Each new row is followed by its nearest point in the smallest flat space through zero that holds the last named rows.

j_520:
30.5, 9.6, -61.6, -22.7, -13.2, 2.1, 4.9, 12.0, -35.3, 22.1, 5.4, 9.7, 20.2
23.8, -11.3, 18.0, -6.1, -45.3, 34.4, 19.2, 6.8, -40.2, 25.9, 43.4, 48.7, 49.5
-31.4, -10.4, 12.6, 1.8, 44.9, 17.8, 47.4, 26.8, -21.4, 41.5, 24.0, 10.6, 70.0
21.2, -20.3, -14.4, -9.6, 1.3, 19.7, 11.2, 46.8, -25.5, 40.9, -7.0, 35.8, 57.8
29.0, 22.1, -47.3, 9.1, 1.4, 23.9, 22.5, 7.5, 7.7, 32.1, 7.3, 6.3, 54.7
14.7, -11.3, -50.0, -2.7, -8.4, 26.8, 52.6, 18.3, -62.8, 64.5, -24.9, 40.6, 78.7
New rows:
-5.1, -7.2, 10.0, 10.8, -51.8, -14.6, -24.6, -33.2, 6.1, -0.9, 9.5, -8.3, 35.5 => 11.3, 5.2, 12.3, 10.6, -30.3, 12.6, 2.1, -20.7, 3.1, -5.2, 9.7, 10.5, -0.6
20.4, -38.5, 1.1, 2.2, -25.5, -61.9, 34.9, -26.2, 20.1, 33.0, -8.8, -1.6, 0.1 => -1.4, -2.7, -2.8, 7.9, -11.1, 1.4, 8.2, -13.2, -7.9, 2.6, -21.9, 4.9, -3.1
-29.4, -33.4, -0.5, 2.4, 1.5, -12.5, -40.0, 3.0, 29.5, -33.0, 8.9, 30.0, 32.2 => 1.6, -11.5, 25.9, 0.3, 6.4, 1.6, -16.2, 20.7, 17.6, -5.0, 3.2, 5.3, 0.5
6.8, 22.2, 9.5, -6.1, 1.8, 22.0, -4.1, 2.8, 14.6, 0.7, -10.5, -18.7, 13.1 => 6.2, 7.5, -1.6, 9.5, 4.3, 6.2, -0.5, 0.9, 20.8, 1.0, 0.4, -3.6, 8.6
27.4, -4.7, 1.3, 14.0, -4.2, -1.5, -1.1, -28.5, -36.6, -31.0, -1.5, 19.5, -50.7 => 2.7, -2.4, 1.6, -6.4, -33.6, -9.1, -8.5, -26.1, -22.2, -17.0, -6.5, 3.8, -35.9

j_714 (6 x 13):
-0.9, 8.8, -39.1, -35.9, 22.6, -6.0, 7.8, 7.0, -34.2, 18.8, -4.2, 24.2, -2.8
25.4, 25.5, -15.7, -51.4, 25.5, 41.0, 2.2, -22.4, -6.2, -5.0, 28.9, 33.8, 23.4
-35.1, -8.4, -48.0, -45.6, 36.8, 35.0, -7.8, 28.3, 35.2, 15.6, -35.6, -8.2, -4.7
27.5, -15.6, -15.8, -39.1, 30.1, 5.7, 11.1, 8.8, 0.4, 40.3, -28.7, -35.4, 25.9
-12.0, -34.7, -55.7, -68.5, -7.6, -27.2, 6.5, 20.3, -4.7, -8.1, 5.5, 9.3, 47.1
-16.9, 18.1, -34.9, -0.3, 16.3, 21.3, -7.9, -23.7, -43.6, -15.0, -3.9, 7.9, -14.3
New rows:
-16.3, 6.1, 12.4, 19.2, -1.8, 12.4, 0.1, 19.4, 8.0, 47.8, 15.3, 45.3, -15.2 => -3.2, 19.7, 14.6, 5.0, 7.2, -4.7, 4.3, 21.0, 14.1, 19.8, 5.1, 35.9, -30.6
-36.2, -15.3, -28.5, -20.7, -21.9, 0.0, 2.3, -55.1, -7.6, 9.2, 18.4, -20.5, -5.6 => -14.5, -8.9, -25.9, -5.5, -5.0, 4.4, -6.7, -14.3, -18.6, -23.5, -1.1, -10.5, 12.3
-43.1, -50.7, 11.1, -9.3, 36.6, 1.9, 14.5, -26.9, -24.2, -55.1, -12.6, 38.1, -27.3 => -33.0, 4.3, -26.9, 4.0, -5.6, 5.4, -10.5, -6.7, -15.5, -27.9, 3.9, 15.0, -11.8
-16.9, -18.7, -6.2, 4.9, 8.4, 25.2, 55.1, -5.1, -13.8, -8.9, 13.1, -8.0, 55.1 => 9.1, -11.4, -11.0, -17.7, -3.2, 5.7, -0.6, -14.2, -6.1, -13.3, 5.4, -14.4, 29.3

j_741:
7.9, 23.6, -37.2, -32.1, -32.1, -24.8, -24.3, 39.4, -4.0, 3.7, -6.2, -4.7, -31.4
-14.1, 37.5, -19.1, 13.8, -48.5, -6.0, -20.5, 13.7, -38.5, -44.5, -15.9, -19.6, -15.9
-20.1, 58.0, -24.3, -4.9, -43.6, -20.3, -14.7, 25.5, -21.7, 4.6, -30.4, -13.4, 41.0
-11.6, 18.3, -30.6, 12.1, -17.7, 6.9, -37.8, 43.7, -28.1, -0.3, 7.4, 30.6, -6.6
-27.4, 27.6, -30.9, -5.3, 9.8, -1.7, -59.1, -15.3, -5.4, 6.3, -49.2, 32.9, -21.8
-10.7, 76.2, -30.8, 42.1, -32.9, -14.1, -73.6, -14.9, -11.8, 32.9, -47.3, 6.5, 18.6
New rows:
-13.2, 1.5, 4.8, -17.7, -19.9, 24.5, 6.9, -6.4, 8.6, -15.1, -25.3, -3.0, -3.1 => -13.4, 3.0, 0.1, -12.9, -0.6, -2.1, 5.8, -8.2, -5.0, -18.1, -17.1, -6.3, -1.3
-7.0, 15.0, 59.6, -7.6, 11.3, -3.3, -7.9, 25.6, -22.5, -19.1, -6.8, 20.5, -20.0 => -12.2, -7.1, -1.3, -0.6, 2.9, 9.3, 0.3, 5.4, -13.3, -20.4, 0.7, 8.7, -7.0
29.3, -10.5, 4.2, 9.5, 19.6, 2.8, 15.3, 23.2, 47.5, 33.7, 5.4, 5.2, 23.3 => 21.7, -11.9, 7.8, -2.3, 14.9, -4.0, 11.6, 7.0, 26.3, 45.6, 21.2, 5.3, 21.9
41.7, 4.8, 5.7, 14.9, -4.6, -25.3, -20.3, -42.6, -24.6, 6.4, -5.6, -22.9, -9.9 => 21.1, 13.6, 6.3, 24.1, -13.4, -9.0, -13.3, -31.6, 10.5, 4.0, -6.0, -24.4, -18.5

j_92:
-18.6, 15.7, -13.0, -11.9, -37.4, 25.2, 15.7, -52.4, -4.6, -0.8, -14.7, 29.5, -9.1
-3.7, -1.2, -22.1, -8.7, 10.3, -6.8, 1.9, -5.5, 21.7, 9.5, -29.6, 30.5, -11.0
13.5, 20.5, -24.0, -1.0, -12.6, -24.8, -7.2, -45.8, 36.2, 28.9, -33.8, 6.8, -5.4
1.8, -32.4, 4.2, -5.4, -35.4, 24.2, -31.7, 8.5, 8.4, 3.1, -28.1, -29.3, 4.5
-1.8, 6.7, 15.6, -7.1, 18.2, -12.4, -1.1, -5.9, -15.1, 4.4, 13.3, 20.5, 6.2
6.6, 2.0, -9.9, 49.5, -5.8, -7.4, 28.1, 21.0, 65.8, 1.1, -12.0, -11.1, 17.9
New rows:
23.0, 17.9, 0.8, 31.3, -31.4, -36.3, 25.2, 5.6, -19.7, 31.0, -37.4, 12.3, -11.3 => 7.1, 14.0, -7.9, 8.2, -3.3, -14.4, 4.3, -18.3, 19.9, 11.3, -7.7, 1.2, 1.9
-21.0, 26.8, 33.8, 18.5, 8.3, 4.8, 24.8, 22.1, 10.0, -9.9, -3.1, 27.2, -27.2 => -13.2, 4.3, 3.3, 12.7, 12.6, 5.0, 28.2, 11.0, 5.8, -10.9, 10.4, 28.2, 5.8
-6.3, 37.7, -19.2, 2.0, -8.4, -11.0, -8.5, 2.9, -20.7, -22.4, -34.2, -34.1, -27.3 => 9.3, 10.0, -31.6, -9.1, -6.7, 0.5, -1.3, -6.9, -7.5, -4.4, -2.8, -29.9, -26.6
-2.3, 3.8, -30.9, 34.9, -31.1, 5.3, 1.3, -4.7, -17.1, 6.9, 2.1, 14.9, 21.1 => -5.4, 6.5, -1.4, 9.9, -19.0, 11.1, 13.2, -13.0, 7.8, -3.6, -0.2, 0.9, 3.7
17.2, -18.1, -11.0, -37.5, -1.6, 3.3, -2.7, 4.5, -17.5, 3.6, -12.2, 12.8, 19.6 => -3.5, -12.9, 1.5, -20.1, 3.7, 3.9, -17.7, 1.0, -12.2, 3.7, -11.7, 10.8, -5.4
